The same things were measured in two ways. Each way mixes the same 9 hidden numbers, adds some noise and spreads widely along 6 directions of its own, which tell nothing about the thing.
Some things both ways: the first way, then the second way.
[ -2   7   4   6 -16   7   0  -4 -16  10  18 -26  20 -30 -12  24  -3]
[ 14  -7  -5 -23 -11  14  -8  -4  -2  10   8 -35  -6  -4   5 -15   3 -14
 -11   3  -7]

[-13 -21   7  10 -28  12   2   2  -4   8  36 -26  15 -34  -6  20  -6]
[-14  -9  -8 -26  -1   6 -16  12 -26 -45   5  26   7  10  11   1   6  18
 -12 -31 -13]

[ -5  22  -1 -19  19  22  33  -5  13  12   9  -8  -1 -10  12  14 -12]
[ -8  -8 -15 -12  16   5   0 -22 -19  -9  -6  -2   4   6   1  -3  16   9
 -14 -10   1]

[-11   3  -9 -14 -15  16   8 -16   6 -23  26  15  -9   1 -12   0  -8]
[ 15  35 -13 -18  20  29 -18  55   3 -28  10  -7   7  12 -22   9  19  52
  -4 -11  -8]

[-14   9 -18   0  16  -8   1 -10  -2  -7   7  17  -4   2  12 -15   8]
[  6  -8   0  -3  -8   5   6  15  14   7  -1 -13  22   6 -25   3   3  13
  -1  19  -8]

[  7  -3 -11 -35 -10  14 -11  39 -31  -4 -26 -25   0  -4   9 -16  -9]
[  0  19 -10 -26  23  31  -4 -25   3   0  -9 -18   1  -3 -27  -6  10   1
 -19 -25 -36]

[  3  27  17  29  38  19  -3 -17  42   3 -20  13  28   2  -7  31  16]
[-21   1  13   2   0   6  19 -12  -6 -47 -10  46  23  10  10   3  12   4
 -10 -14   2]

[-16  20 -14  22  17  13  -9  10  -5 -16 -14   6  35 -19   2  11  11]
[-16   7 -18 -18  -3  18  17  -4  30  -1 -12  12  28 -13 -21   6   6  18
 -13 -28 -18]

[  3   5   2  -3  18  -7 -30 -10  -3  -4 -35   4  14   8 -14   0   0]
[ -4 -12  10   3  -1   0   8  25 -12 -35 -11   4   4  17  -2   8  10  11
   7  26   8]

[ -4  10  -2  13 -27  -2   7  21 -14  -1   3  -7   7   3  15   0  -7]
[-23 -13  -1 -19  -2  -2  14 -49  12  13 -16  -1   9 -16 -12  -5   1  -8
 -17 -14 -27]

[ -4   3 -16  -8 -16  20  15  14   4   4   6  -9  -7  -2  -2  24  -9]
[  2  33   7  -9  27  19 -28  -4  -3 -29  16   2  -6   3  -3 -10  13  15
 -20  -9 -21]

[-14   8 -26  20 -51   4  11  31  -4  -9  17  -1  -3   6  22  -2  11]
[-36  13 -22 -23   3 -17 -33 -26  -1   8  18  27  -2 -24   0   8 -35   5
 -15 -16 -12]

[-13   0 -14  -6  13  11  20 -12  20  12   7   9  -1 -13  19   1 -15]
[ -5  -1  12  14  11   3  -2 -22 -17 -13 -11  10   9  20   2   1  19  22
 -11  11   4]

[ 23  59  31 -37  71 -26  31 -19   9  12 -30 -33 -13  26  -9 -11  25]
[-24   9 -16  -3  29  -8  26 -82  21  35   3  -5  11 -23 -38  -1   7 -29
 -18  14  -4]

[ -7 -15  10  19  34 -12 -14 -18  19   0   7   8   4   2   6  -7   4]
[-11  15 -14  -2  19  16  22  -5  16  17  -5 -26   0  -3 -36   6  11   8
   0  12  -6]

[ -8 -21 -20   4   2 -13 -20  23 -11   0  -5  11   9   5  37 -13  -4]
[-42 -35   3 -19  -6  -6  44  -6 -24 -45 -30  27  26  30  -9  14  23  17
  -4 -19  -1]

[ -6  -4  17  27   5  14   1 -19  22   3  31   7   6  -7  -5  22   1]
[ -6   9 -33 -26   3  23   0  27   3   1  16 -23  -8  -6 -14   2   0   6
  -2 -16  -7]

[  1  63 -20 -47  29   1   9 -14 -14  -2 -47  15   2  11  -4  -9  34]
[  1  33 -15 -13  -1   3 -38   0  21  18  34   6  22  -6 -23   3 -18  13
 -19   0  -5]

[ 16 -15 -34 -19 -18  -9 -29  40 -44   0 -32   6 -10   1  14 -29   5]
[-45  13  -6  -7   7  -5 -15 -18  -3  -3  18  34  -6 -11  -6   9 -16  17
  -8 -24 -17]

[  4   8   4  -8   9  15  -2 -15  -2  -1   8 -15  -1 -17 -27  11   0]
[  3  12  -8 -13   3  16 -15   7   8   6  16  -9  -6 -11 -11  -2  -6   2
  -4  -2 -17]

[ -2  -4 -26  31   2  10 -22  26  19   3  -9  35  -6  27  48 -13  12]
[-28  -7   7  -5   2  -4   2  11 -12 -49  15  56  18   9  -5   7   1  16
  -1 -20 -15]

[ 12 -28  18  19  14 -29  12  21  17  10  -6  -5  -6   9  21 -15   8]
[-33   0 -28   9  28   9  22 -19 -15 -29 -13  18  10   7  -9   6   8   1
  -6  -9  12]

[ -9 -23  -4   4  31  16 -22  -7  -1   8   3  10  16 -31   8  -2   1]
[  6  12  -7  -1   5  21 -21  31  -7 -19  14   4   2   7   0  -2   3  28
  -6  -9  -8]

[  9 -14  13 -15  31   3  -1 -22  23   4 -17   1   5   0 -19  16 -27]
[-18   4   9  -4 -12  -1 -18  14 -22 -31   4  34  -9   1  18   9 -21  -2
   4   2   4]

[  6   7 -16   6  19  12  -7   8  -3   8 -16  -4   7 -17  -9  16  11]
[ -9  -3 -22  -3   4  22  17   9  -3  -4   0 -21   1   4  -9  -1   8  -5
  -1   0   5]

[ 17  16  35 -17 -25 -21  30  -6   2  -3 -23 -14 -13  18 -26 -11   8]
[-11 -19 -36   0  13  13  19   9 -27 -28 -34 -13  15  23  -9  11   9   3
  -1   7  24]

[-16 -14  -5  -6  55   6  -6  -6  11   7   9  20   0   1  27   0  -3]
[-10  13  18 -14  12  18  17 -34  21  13  -8 -25  10   3 -36  -9  13   5
 -17  -5 -38]

[ -5  24 -11 -27  11  16 -13 -12  -7  -3 -23  23  -8  18   1  -5   2]
[-22 -21  32 -14  -3   3  36 -24  -2 -17 -32   6  27  30 -30   4  28  22
 -12 -10 -32]

Other things, the second way, with their names:
Q_28: [-10  37  13  -8  18  16  -3 -45  27  28  -1 -20   2 -10 -41  -5  -3  -1
 -19   3 -35]
Q_5: [-37 -45 -10 -16 -24  -9  28  -3 -35 -31 -25  10   3  13  22   7 -10 -15
   5  -4  15]
Q_634: [ 20 -19   7   3 -19   6 -11  16   1 -21   0  18  13  -6  12  -5 -13 -18
   3  17  -5]
Q_956: [ -4  19  -4   5  24  19   1   0 -13 -32   1  10   6  11  -9   2  15   6
  -7   4   6]
Q_552: [-43   0  -3 -13  11  -7  -3 -27 -15 -42   4  47  10   1   1   3  -5   0
 -17 -26 -15]
Q_358: [ -2  -8 -16  -3   5  26  13   9  -1  10  -6 -43 -10   8 -17  -7  14   1
  -2   5  -9]
Q_83: [-35  22 -19 -12  13   2  -8 -37   5   5  -7  22  -2 -19  -2  11  -6  15
 -17 -21  -4]
Q_959: [-43   0   5   1  23 -13  16 -42 -36 -10 -25  -4 -14  24   3   9  17  20
  -8  13  16]
Q_100: [-30  12 -40 -34  20   2   2   3 -10 -11  13   9   0  -6 -19  18   7  23
  -6 -25  -1]
Q_353: [-16 -14  -7  -4  19 -18 -14   2  -8 -36   4  27  15   1 -11   5   2  21
  -6   8 -13]
Q_712: [ -3   3  54  17  25  12  31 -36 -23 -46 -42  11  13  39 -14  -1  43   5
  -8  24  -8]
Q_851: [  5   0  20  -2  -6  15   4 -14 -23   9  -2 -22  -3  22 -15  -2  -1 -19
   4  23  -1]
Q_944: [  2 -15   8  -9   2   3  -3   6 -18 -27   7  -6  -3  12   1  -7  14 -11
  -4  16  -4]
Q_846: [-11   9 -12 -14  -1  -2 -16  35  -6 -24   8  16   5   5  -2  15  -2  33
   0   3   7]
Q_962: [ -3   1  -5 -11 -10  11 -17  14   3  -2   0  -4  13   1  -1  -3 -13  21
 -10 -14 -18]
Q_922: [-13 -20 -30 -14   3   3   4  15 -11 -15   7 -15  12   7  -4  -3   6  10
  -6  -5   3]
Q_330: [-15   5  44   5 -20  -6  -8 -20  19   1  -3  20   8  -5   0  -7 -18  10
  -9   6 -34]
Q_395: [-23  22  22 -17 -15  10   9 -20  36   7   4  34  29  -9 -43  10 -16  -4
  -9 -17 -41]
Q_825: [-30 -29  -4  -7   0 -17  16 -13 -22 -11 -16  -2  -3   9   4   8   6  12
   1  14   8]
Q_527: [-19  -8  12  -3  -8   3  16 -10  -8 -15 -12   9  12  13   0   3   7   7
  -6  -1  -4]
Q_881: [-28  -1   5 -20 -18  -5 -11  -6  -6 -10  23   9   4   1  14  -8 -16   4
 -15 -18 -11]
Q_615: [-24  26   7  -2  38  -6  -2 -39  -2 -18  -6  12  -5  -4  -3   2  22  28
 -19   4  -3]
Q_579: [-13  24   1   6  40   8  15 -28  -7 -14 -13   1   9  16 -22   8  35  26
 -12  13  11]
Q_671: [  1   8  -5 -22  -2   5 -22  10   5  -2  27   7  -5 -14  -7   0  -8   5
  -3  -9 -18]
Q_372: [-23  14 -13 -16   0  -1  -9   7  -1 -13  -1  13   7  -4   0   9 -12  23
  -8  -8  -2]
Q_589: [-21   4  39  16  -6 -15  -3 -12  -1 -18  -4  20   8  11  -2   3 -11   2
  -3  34  -5]
Q_368: [  9 -19  29   7 -33   7  -4   3  10  -6 -24   5  35  16   8  -9  -7  11
 -12  10 -13]
Q_612: [ -8  10  19  -4  14   0  10  -6 -17 -44 -17  10   6  16  10   1  21  14
  -9  13   8]
Q_630: [-22  -3  -8  -4  11   8  44 -20  21   9 -17 -10  10  -4 -40  11  16  -5
   1  14  -7]
Q_947: [-28 -45  11  -7 -36   0  58 -16  11  -3 -29  25  36   8 -20   9   4 -14
   5 -10 -14]
Q_677: [-13  -1   4  10  12  -8  -5 -14 -19 -15 -12  -4  -1  13   8   0   7  10
  -8  26  15]
Q_407: [ 10  23  10   0  -1  33   9   7  27   2  13   7  17  -3 -39   3   3 -14
   0   2 -24]
Q_190: [ 20 -12  -3 -16 -13  18 -20  30 -10 -24   9   0   6   2   5  -8  -6  -6
  -2  -6 -18]
Q_157: [  1  17 -14  -8  19   5 -17  11   4 -14   8  -3  -2  -7  -7   2   3  20
  -8  10  -3]
Q_294: [-44  19  11  10  20 -14  15 -31   3  -6  -9  28   8   4 -16  16   8  34
  -6   9   5]
Q_614: [ 15   8  14   5  31  21   3   5  -4 -28   5  -8   3  16 -12  -9  47  31
 -12   4 -14]
Q_834: [-11   7 -14   7  30  10  -2  28 -36 -52   7   8 -10  19  14   6  24  29
   1   5  24]
Q_418: [-4  8  3 13 10  9 -1 -2 -5 -3 -6 -6 -5  1  4 -2 -3 14  0 16  3]
Q_656: [  2  32  13 -11  12  14 -22  -4  14 -24  24  23   6 -11 -12  -6  -2  -2
 -14  -9 -29]
Q_431: [-11 -35 -11 -15  -4   1   7 -10 -17   0  -3 -14   1   3 -13  -6  -9 -16
   1  -1 -21]
Q_274: [ -4 -33 -27 -39 -20  -2  19  46  -1 -30  -1 -18  15  -1  -6   5  -5 -12
   7   5   1]
Q_206: [  2  19  -6  -7  43  23  -8 -41 -19  13 -31 -54 -14  15 -23 -10  15   9
 -19  13 -15]
Q_530: [ -2 -15   9 -35 -48  -6 -14  -2   4  19   2  -6   3 -17  15  -4 -41 -22
  -3  -2 -16]
Q_817: [  3  21 -30 -17  -5  20 -29   6  14  28  20 -35 -18 -25  -4  -8 -31 -14
  -8   0 -10]
Q_329: [-22 -32  22  -3 -34   1  11  -7 -17 -36 -30  41  34  21  11   1 -15  -9
  -8 -14 -13]
Q_626: [  0 -25  -9 -32 -29   9   3   8  23  -6  -4   0  27 -13  -8  -8 -11 -16
 -12 -17 -30]
Q_789: [-15  -1  -4   3  11   1  25 -27 -13  11 -21 -39 -12   7   7  -3  18   4
  -6  25  23]
Q_8: [  6  13 -12 -20  -6  26  -4  12  16   6  15 -10  14  -3 -24  -3  -1  -1
  -9 -16 -21]
Q_256: [ 15   6   0   3   3   4 -10  -7   3  20   5 -35 -20 -13   7  -9  -7 -15
  -1  37   8]
Q_376: [-24  -8   1 -12   6  -8   8 -29 -22  -2  -7   6 -11   1   0   8   6   6
  -2   2   2]
Q_457: [ -2   7   0 -23  -5  15  -4 -22  25   9   8 -10  28  -3 -19 -14   7   6
 -28 -22 -31]
Q_839: [  0   8  -7  11  10 -11 -29   6  -8 -22  22  40  -6 -17  17   7  -8   6
   2  20  18]
Q_896: [-15  14 -13 -20  33   7   7  -1 -14 -28  -3 -23  -9   9  -8   0  24  23
 -10   1  -1]
Q_105: [ -7  -1 -38  -5  14   1  -1   1  -1   7  -1 -25 -17 -22   6   0 -11  -3
   1  19  16]
Q_360: [-29 -22 -17 -24 -11  -8  15 -17   3 -11  -5  29  30  -4 -12   8  -4  -2
 -11 -21  -9]
Q_678: [ -2 -13   5   4  -6  23  33   2   2 -16 -30  -9  41  32 -24  -1  24  12
  -9   0  -4]
Q_555: [-20 -35 -40 -30 -16   7  16  47 -22 -48 -18   1  11   4   4  12 -17  -9
  11 -12   5]
Q_384: [-24  22 -33 -31  36  21  22 -17  10   0  -4 -14   4  -5 -42   9  27  22
 -14 -29 -20]
Q_524: [-22  17  30  -3  11  24  33 -42  29  -1 -11 -13  19  12 -31 -15  32  11
 -27 -17 -42]
Q_917: [ -9 -12   4 -18 -16  -1 -21  31 -18 -24  15  14   7  15  -1   5 -11  17
  -2  -7 -14]
Q_424: [ 10  34 -17  -6  49  22 -25   1  -3 -21  16  -9  -6   1 -12  -5  33  38
 -20 -11  -9]
Q_877: [-28   9  14   4  15 -14  17 -57   0   4 -14   3  -1  -6 -11   3  -1 -17
  -8  29   6]
Q_336: [ -1  -9  25   6 -27   9  11  -1  14 -14 -10  25  43  12 -23   0 -12 -14
  -4   9 -17]
Q_927: [  7  14 -15  -2  34  35   4  28  -1 -51   3   5  28  27 -24  -2  45  33
 -17 -20  -8]
Q_154: [-22  -2 -40 -12   9  -9  10  -7 -15  27  -1 -47 -23  -7  -6  10  -8  -8
   6  34  34]
Q_520: [-29  17 -59 -11  43  17   1  29 -34  -9  11 -21 -27   9 -12  19  19  44
   5 -13  23]
Q_319: [-20 -23  -4 -11 -24 -12 -16  17 -15 -34   0  36  -3 -14  30   4 -35 -10
   4  -2  -1]
Q_202: [ -5 -12  11  -9 -19  20  15 -21  -2  13 -29 -31  13  15 -14  -8  -9 -13
  -8   1 -21]
Q_923: [-20  10  20 -16 -30   3 -18 -24  18  28  22  11  -2 -19 -11  -7 -44 -21
  -8  -9 -40]
Q_784: [ -3 -29 -21 -24 -11  11  18  26 -13 -15   0 -17   3   4 -15   3  -5 -24
  11   3  -6]

Some of these things the first way, each followed by its name:
[ -1   4 -15  29 -34  13 -20  28 -20  -7  -5 -12  19 -22 -11  13  20]  Q_817
[ -4   5 -46   4  23  38   7  26  27   7 -13  24  -3   7  34  21 -14]  Q_834
[  9  30   4 -22 -18   9  10  -6  -8 -13  16 -21 -12   2 -28   4  17]  Q_100
[ 23  23  -1  -1 -46  -7 -43  26 -40   4 -47 -24  11  11 -11  -9  18]  Q_944
[  0   0  28  19  22  -9  16 -16  32   3   3  -1   9   8  13  -1 -22]  Q_634
[ 18  50 -20  -3 -26  19   0  17 -19 -11 -23   6   1   8 -16  13  20]  Q_789
[ -8   1 -34  -4  21   8 -10  31   5  -8 -18   9  18   9  32   8  -9]  Q_612
[ -1  -2  15  24  -3  -6 -48   0 -15   0 -15   7  24   0   8 -14  16]  Q_825
[ 13  -4  30   2 -45 -23  56   5   6 -18  42 -17 -33  22 -34  13  -5]  Q_555
[  0 -15  15  37 -14 -43 -12  -6   4  -3   1 -10   5  13  -3 -11  -1]  Q_630
[  8  -2   8 -12  28   4  10   0  -6  -6  -4 -20   6 -17 -31  19  -9]  Q_319
[ -1 -13  22  31 -38 -40 -10 -23  18  -9   7  13  -4  29  -7 -16   5]  Q_395
[ -1  -2   9   2  -9  -9  13   3   4  -1 -11  -1  15   1   9  -1 -19]  Q_83
[ -7 -26   4  -9  12 -15  31  -7  17   9   0   8  -3  -4   9   4 -25]  Q_329
[  3   0  19  21 -56   1   3 -17  34  -3   4 -14 -10  19 -29  12  -5]  Q_712
[  8  23  -2   2 -22  20 -23   2  -3  -6 -12  -3   6   6  -1  -6   4]  Q_376
[ 18   4  14 -13 -17 -12 -31  23 -37 -14  -7 -12   4  12  -2 -18  20]  Q_896
[  4 -21  13  19  -1 -21  -9  26  10  12 -13   8   4  25  42 -11   2]  Q_552
[-10  26 -26  32 -41  -3  -2  38 -18 -21  14  -2   7  19   8  16  22]  Q_274
[  5   4   1   8 -21 -17 -27   1 -31  -3 -25  -7  18 -24 -25 -14  40]  Q_678
[ -7  18 -10  -8  59  36 -12  -4  23  14 -21  33   6  17  46  -1 -19]  Q_614
[  1  -9   4   4  28 -11   5  -8   3  17  -1  32  -3  11  18  10  -8]  Q_524
[  4  18 -19  16 -60  23  -7  33  -6  -7 -11   4  -2  14  18  -5  -4]  Q_190
[ 11   2  -4 -10  -7  -8  -2   1 -12  -2  -5   7  -5   2  -2  -8   3]  Q_527
[ -1   5  41  47  -9  -4  16 -15  20  -8  41 -17   9 -10 -23  17  14]  Q_105
[  2  -9  -6 -15  14 -12   3  15 -14  12 -18  -8   1  -8  14 -10   3]  Q_927
[  6 -16  16 -17  34 -17   5 -30  -7  -4  17  15 -14  -4 -19  -9  -5]  Q_330
[ -4  -3 -12  13   7 -14 -22   8 -11   0  -6  -7  18  -7   7   1  13]  Q_154
[  2 -21  -2  16  -7  -7   7  19   1   6  10  -2   5  -5  12  12 -10]  Q_5
[ -1  -6  -4  11  -5 -20 -21 -13  -9 -11  -2   3   3  -6 -20 -13  24]  Q_294
[  2   8  18   2 -26  -2  24 -27  10  -1  44 -13 -15   1 -21  10 -12]  Q_671
[-10 -19 -25   3  18 -26   1  -1  16   4 -15  33 -11  29  26  -5 -16]  Q_589
[ 11  -6   6  -6 -39  -8 -18   2 -15   0  -9  -3  -3   5 -10  -9   6]  Q_959
[-16 -15  20   9  19 -25  -7   1   3   4   9  -3  -2  14  31 -29   6]  Q_353
[  2 -17  16  13  25   6  -5 -19   8  -4  26  -7   1 -30 -25   1  13]  Q_418
